There are 9 hidden switches. A switch that is on adds its own fixed numbers to the row, and there is some noise. The rows also spread widely along 12 directions, which tell nothing about the answers.
Some rows, each with its switches (1 for on, 0 for off) after it:
[-14  -2 -10 -20   6 -13  -4 -22  11   3  -6  -2   1  -4 -22 -12   0  28
  15 -23   5   1   3  18  -2 -14 -12 -16   0   5  14  -9 -14  14   0]
0 0 0 0 1 1 0 1 0
[ -4 -22  17   6  -8 -14   1   5  14 -16 -13   7   0 -19 -17   4   9  14
  17   6   1  -1  11  12  -3   5   0   4 -22  18  17  -4  -3   2   3]
1 0 0 1 1 0 0 1 0
[  8  -7   9 -22  -7 -23  -3   4   0  -1 -24  -6  -5 -17 -10  -2   8   8
 -15 -20  -2 -15  24  -3  -3  15  -6  -4  -3  10   7  -8   1  11  13]
1 0 1 0 1 1 0 1 1
[  7 -10  10   5  -4 -16  -1   5   5 -13  -3  -6  -2 -12  -4   2  11  13
   4   7 -16   0  -1  -7  -2  10   7   4  -5  11   8   2  -7  -1   4]
1 1 0 0 1 1 0 1 0
[  4  -2  -7 -11  12  -3 -10  -7   3   2   0  13  -6 -15  -3   8  14  18
 -13  -7  -6  14   4   7   0   2   5   1  -4  10  -3   6  -9  13   7]
0 0 0 0 0 1 0 1 0
[-27  14 -10  -1   3  -7 -13  -9   1   4   7  -9   3 -21  -1 -24  11  18
 -25  -2 -23  19 -24 -13  -1  -2   2   4  29  33  23  -2 -14  21  12]
0 0 0 0 1 1 0 0 1
[ -5   0  26  -9 -18 -22 -16  14  11 -15 -10   0   4 -20   2   3  10 -12
 -29   0  -5 -13  19 -16  -9  29   4  10  -6  19   9 -11  -2   6   9]
0 0 0 0 1 0 0 1 1
[ -9 -13   2  -1 -10  -4  23  14  -7   0 -17 -32  -1 -30 -16 -31  15  14
   5   6 -16  -6  -8  -3   1   8 -15  -6  14  27  24   2   9  15  24]
0 1 1 0 0 1 1 0 1
[ -1  -6   7  -4  -7  -6 -13  -3   7 -15  -8  10  -9  -7  -9   9  24  13
  -5  -6 -11   3   8  -2  -2  -4 -14  13 -10   2   3  -5  -4 -15  -3]
0 0 1 0 0 0 1 0 0
[ -2  -4   6  -8  -5  -2   5   9  -3 -10  -6 -11   7  -8 -10  -5   7   5
  12   6  -5 -10 -12  10   1  13  -5  -9  -5  -2   8   5  -8   5   4]
0 0 0 0 1 1 0 1 0
[ 25 -18  -7   2  10   0  -1   0  -6   6 -13   3 -17 -10  -1  12   2  18
   1 -10   0   7  10  10   0 -10  -1   2 -13   4   6   7  -2   5   5]
0 1 0 0 0 1 0 0 0
[-12  10  -7  -5  11 -36  10 -16   7   3  -6 -26  -1 -13 -13 -21  21  27
  18  -9 -23  10  -2  18  -2  -6  -2  -4  15  21  15   5  -2  26   5]
0 1 0 0 1 1 0 1 1
[-35   1  -2  14  -4 -12  -2  -7   2  -8 -18 -10   0 -31 -13 -29  14  28
   2  -9 -25  24 -23   3   7 -21 -30   6  18  40  46   4  -3   2   8]
1 0 0 0 1 1 0 0 0
[  1 -11   4  -3  -8   4   4  10  -7   3 -10 -15   5  -5  -7 -12   0   1
  -4   3  -2 -22 -10  -8   4  14   4  -6   7   5  18 -15  -3   4  14]
0 0 1 0 1 1 0 1 1
[  1  -7  -4  -7  -2  -7   8   4  -4  15 -13 -13 -10 -23  -6 -13   8   9
 -17 -13  -2   0  11   1  -1   3  -4  -4   9  29  13  -8   8  24  20]
0 1 0 1 1 0 0 0 0
[-10  -2  12  -7 -13 -16 -17  -6   4  -9 -11  -4  -2  -5  -7  -8   5  11
  -9 -14  -3  -9   5  -8  -2   3 -17   3  -1   9  18 -10 -11  -4   4]
0 1 1 1 0 0 0 0 0
[ 18 -23  14   8  -6   1  -5   7   1 -16  -7  17   1  -1   3  19  -3   4
   7  10  -7  -7   1 -11   6  14  17   5 -20  -5  -1  -6  -7 -19  -3]
1 0 0 0 1 1 0 1 0
[  4 -25   6   8 -11   1  -3   2   0  -8  -7 -11  -1 -12  -6  -9 -18  16
   7   4  -2  -9  -7 -16  -5   1   1  -4  -2  10  28  -9 -13   1   8]
0 1 0 0 1 1 1 0 1
[  8   2 -13  -7   5  -4   5  -5 -14   1 -13   0  -9 -17   2  -1  21  18
 -12 -12 -27  13  -2  -3  11   3 -15   2  12  10  -7   8   3  -2   8]
0 0 0 1 1 1 0 1 0
[ 15 -10  -1   1  -1 -19  12  -9   6  -2  -9   0 -14   2  -6   0   6  22
  15 -11 -15   2  23 -16  -1  -9  -7   6   1  -1 -16 -13   6 -20  -3]
1 0 1 0 1 0 0 0 0
[  1 -12   3  10  -9  -4  -5   6  11  -3   7 -20  -5  -5 -12 -11   8  12
  -9  10  -5 -10  -2 -14 -13   1   8   6   8  17  24 -17 -12   6  12]
0 1 0 0 1 1 0 1 1
[ 13 -21  -4  12   2  26  -5  12 -15   1  -9  12  -4 -12   1  10   3   5
  -6   9  -2   2 -19   8  11   2   3   3 -10   9  20   3  -7  -2   9]
0 0 0 1 1 0 0 1 0
[  3 -14  -1 -11  -1  -8  13   8  13   3  -2 -12  -9 -15 -24  -7  19  18
   3   2   4  -8  16   5 -14   7   0  -5  -3  13   5 -10   2  19  16]
0 0 1 0 1 1 1 1 0
[ -8  -6   1  -3  -6 -13   6  -3  12  -6  -5  -7  -5 -16 -13 -14  12  16
  -5  -4 -11   3  11 -14  -6   0 -12   3  10  18   3 -14   0  -1  11]
0 0 0 0 1 1 0 1 0
[ -1  -9   2   6  10 -30  21 -12  -2   8 -31  -5  -1 -24   7  -8  -8  10
  25 -14 -15  10  12  15  13   0   9  -3   0  28  14  -2  23  19   1]
0 0 0 0 1 0 1 0 1

New rows, each followed by its switches (1 for on, 0 for off):
[  3  -5   1   1   1  -6  -3  -6   3   3  -2   2   0   1   2   0 -10   7
   7  -4   1  -2   1  -1   1  -2   9  -4  -1   3   6 -11  -5   2  -3]
0 0 0 0 1 0 0 0 0
[ 19  -2  -2 -19   1 -15   8   7  -3   3 -21 -13 -11  -9 -12   6  18   5
   0 -19   2 -11  23  22  -4   4 -16  -6  -9  -4  -2   3   9  12   7]
0 0 0 0 1 1 0 1 0
[ 22 -21   0  -5  -6   1 -14  -4  -3 -10  -1   6  -8  -7   0  12  -4  20
 -11  -1 -10  -6   5 -25  -3  12   8   1  -6  -1  -2  -6 -19  -6   5]
0 1 0 1 1 1 1 1 1
[  4 -10   8   1 -12   2   1  16   9  -7   8  -6  -3 -13  -7  -2  19   1
 -20  17 -12  -6   9 -23 -10  16   9  11   4  15  -6 -14  -2  -2  15]
0 0 0 0 1 0 0 1 1
[  5  -4  14   9  -5 -32   2   7  15 -13  -2 -23  -6  -7  -9  -6  10  16
  16   9  -8  -4   5   0 -18   8   1   5  -5   9  20   3  -9  13   0]
0 1 1 0 1 1 1 0 0
[ 14 -19   6   1  -6   7  17  12  -6  -3  -6  -6   2  -6  -2  -3 -15   2
  14  11  -1 -11  -2 -10   2  14   4  -9  -7  -5  -5  -3  -1  -5   6]
0 0 0 0 1 1 0 0 0
[ -8  -3  -4   4   4 -14   8   1   8   3   6 -15  -2 -23  -9 -20   7  22
  -4  11 -13  11  -4  -9  -9   9  10   0  16  31  12  -1  -9  25  17]
0 0 0 1 1 1 0 1 1
[ 16 -12   3   3  -2  -8   2  -1  -8 -11  -1 -14   4   2  -1  -2 -16  19
  26   8 -15  -6 -15  -8   1   5   8  -8  -3 -11   6   9 -19  -4  -3]
1 1 0 0 1 1 0 0 1
[  4  -8  -5 -18  -1   1   3  -4  -2  -5   1  -3  -2 -10 -17   4  17  20
   4  -1 -13  -1   2   1  -2   8   1  -6  -3   1 -10  -1  -6   8   7]
0 0 0 1 1 1 1 0 1
[  2  -1   5  -4  -8  -3  -7   0  -7  -7   1  -5   0  -4   5  -5   3   9
  -7   3 -16  -5 -15 -20   1  12   1  -1   7   1   6  -1 -12  -3   3]
0 1 1 0 1 0 1 0 0
[  8 -22   2   3  -9   0 -10  -3  -4  -3  -8  -3  -1 -14   2  -7 -22  16
 -10  -2  -3 -10  -2 -27   3  10   8  -6   5  14  21 -11 -18  -2  14]
1 1 0 1 0 1 0 1 1
[  5  -5   4  -6  -2 -11  19   6 -10  -7 -21 -15  -3 -11 -12  -2  28   8
  24  -7 -20  -1   1  27   9  -2 -21  -1 -10   3   0  10  15  -1   1]
0 1 0 0 1 0 0 0 0
[  6 -12 -20   0  16  -2  16  -7  -2  15   6  -8 -12 -22 -12 -14  15  41
   1   5 -21  18 -11  -5   0   0  16  -8  18  28   6   5  -7  27  21]
1 1 1 1 1 1 1 1 0
[ 12 -14  10 -23  -8 -13   0  -2   2  -4 -13   2   4  -9  -8   3 -17   7
   6 -11   5 -19  21  -5  -2  16   5 -15 -11  -3  -6  -8  -8   5   5]
1 0 0 0 1 0 0 1 1
[  2  -9  18 -10 -17  -9 -15   3   6 -17 -10  -2   1  -2  -6  14  17  -1
  -8  -6  -5 -19   8  -4   0  15   2   3 -14   0  10 -11  -5  -9   0]
1 1 0 0 0 1 1 0 0
[-12   0   3 -15  -6 -14  -1  -6   2  -4  -6  -7   2 -20  -6  -9  14  16
 -12 -10 -20   1  -3 -12   3  10   0  -6  10  20   7  -5  -2   9  10]
1 1 0 0 1 1 1 0 0
[  7 -12   1   3   6  -7   8  -1  -1   3 -13   4  -4 -13   1  -3   7  10
   3   0 -12   3   7  -2   8   4   8   5   0  15   2  -5   7   2   8]
0 0 1 0 0 0 0 1 1
[  2  -6  -6  -3   5  -7   0 -10  -1   5   2 -10   0   1  -9  -3   7  18
  10  -2 -10  -2  -7   7   1  -1  14  -5   2   7   9  -7  -9  16   3]
0 1 0 1 1 1 0 0 1
[ 12 -15 -14  -1  17  -2  19 -19   6  16   6   3   0   6   0  -4 -20  19
  27   0   0   1   3  -4   8   0  30 -16   4  -2 -15 -14  -3   7   2]
0 0 0 0 0 1 0 1 0
[ -3 -16  10  15  -4 -21  11  -1  -4 -11 -23  -8  -1 -24  -2  -8  12  18
  13   0 -30   9  -4  -4  12   3  -4   8   1  28  19   2   8  -3   6]
1 1 0 1 1 1 0 0 1
[  8 -14  -9   4   5   4   4  -1   4   8  -5  -6  -8  -4 -10  -4   1  13
   4  -4   6  -3   5   7  -2  -8   2  -4   0   6  14 -11  -3   5   8]
0 0 0 0 0 1 0 1 0
[ -6  -3   8   0  -3  -1  -7   8   5 -12   4   3   3 -11 -10   5  18  11
   5  11 -10   7 -12  10  -3   3   3   4 -10   9  10   7 -11   5   0]
1 0 0 0 1 0 0 0 0
[ 10   4  -3   5   8 -17   9   5  -6   3 -14 -11  -9 -15   4  -1  11   9
   3  -6 -16  11   2  10   1   0  -4   4   4  11   6  11   8  11   3]
0 0 0 0 1 1 0 0 0
[ -8  -3  12   3  -4 -25  -2  -9  11  -7 -10  -4   5  -2  -3  -3  -8   8
  17  -7  -5  -4   3  -1   1   3   8  -3  -3   8  15 -12  -5   1  -6]
1 0 0 0 1 1 0 0 0
[ 17  -7 -18 -15  -1   8  -2  -4  -5   0  -5  -3 -18  -8 -14   4  14  24
  -7 -16  -7   2  12  -1  -4 -13 -25  -3   3  -6  -5  -1  -5  -7   6]
0 0 0 0 1 0 1 1 0
[  2   3   5  -8   0   6 -12  -1  -8 -13   8   9  13  10   1  16  10   3
   8  10 -12  -5 -26   7   9  20  16  -4 -12 -16  -7   6 -18  -2  -9]
0 0 0 1 1 1 0 0 0
[ -3  -5   7 -11 -16  -6  -8   2   0  -6  -3 -13   1  -9 -10  -9  -4  11
  -7  -5  -3 -12  -2 -13  -5   9 -10  -8   4   7  13  -6 -16   2   9]
1 1 0 1 1 0 0 0 0
[  5 -16  -2  -6   3   4   3  -4  -4   8 -19   6  -1  -9  -5   4   1   4
   8 -11   2  -7   6  18  12  -2   5  -5 -10   9   9  -9   7   6   6]
0 0 0 0 0 0 0 1 1
[ 13   2  -1  -5  -2   0   4  11 -16   5  -7 -20   2  -4   7  -5  -8  -5
  -4   1  -4 -13  -9  -2   4  16   6  -8   7  -3   6   4  -3  10   8]
0 0 0 0 0 1 0 0 1
[ -3   1   5  -3   6 -25  -6 -10   8  -2  -7   4  -3  -6  -3  -5  -3  20
  11 -10  -4   8   6   6  -4  -5  -2   1  -4   9  10   1  -9  10  -5]
0 0 1 0 1 0 0 0 0
[ 10 -19 -16  -6  15  10  11  -4 -13  11  -6  -3  -4 -12 -17  -6   7  33
  22   0  -6   8 -17  23   6  -9   2 -10  -7   7   9  14  -9  22  13]
0 1 1 1 0 1 0 0 1
[ -6   7  -3 -14  -2  -6  -5  -9  -6  -4  -2  -3   4  -8   4 -12 -10  12
  -5 -10 -13   3  -8 -17   5   7 -10  -9  12  -1  -4   3 -13  -4   3]
0 0 0 0 0 1 0 0 0
[ -3  -4  -6   4   8 -26  27  -5  13   6   0 -20  -5 -23 -10 -26  -2  28
  19   4 -16  14   7  -8  -6   1   6  -9  17  26   2   0   2  19  13]
1 0 0 0 1 1 0 1 0
[ -7  -8  10  -1   0 -26  11  -3   3  -2 -21  -7   6 -21   0 -13  -9   6
  10  -7 -10  -3   7   0   6  14   6  -6   2  22  15  -7   7  14   7]
0 0 0 0 1 1 0 1 1
[ 12 -10   8  11  -4  -9   2  13  -4  -4  -9  -5  -7 -17   2  -3   3  10
  -4   9 -15   2   1 -14  -3   7   7  10   3  16  11   3   0   1   8]
1 0 1 0 1 0 0 0 1
[  2 -12   1  -3   5 -19   4  -3   6   8 -10 -11  -7 -22  -9 -13  -7  21
   7  -4   7  -1   8  11  -7   7   6 -10  -3  23  25   2  -7  33  14]
0 1 1 1 0 0 1 1 0
[ -1  -8 -12 -12   6  -2  15  -7  -4  10 -10  -6  -5 -19 -11 -14   3  21
   3 -11  -6   6   4   3   6   2 -10 -12   8  15   0  -1   1  13  16]
0 0 0 1 0 1 0 1 0
[  8 -20 -11  19   4   1  12   5  -4  10 -12 -17 -16 -23  -9  -9  16  23
  -2   3 -13   6  -8   3   3  -7   4   2  11  34  32  -4   6  15  18]
1 1 0 1 1 1 1 1 0
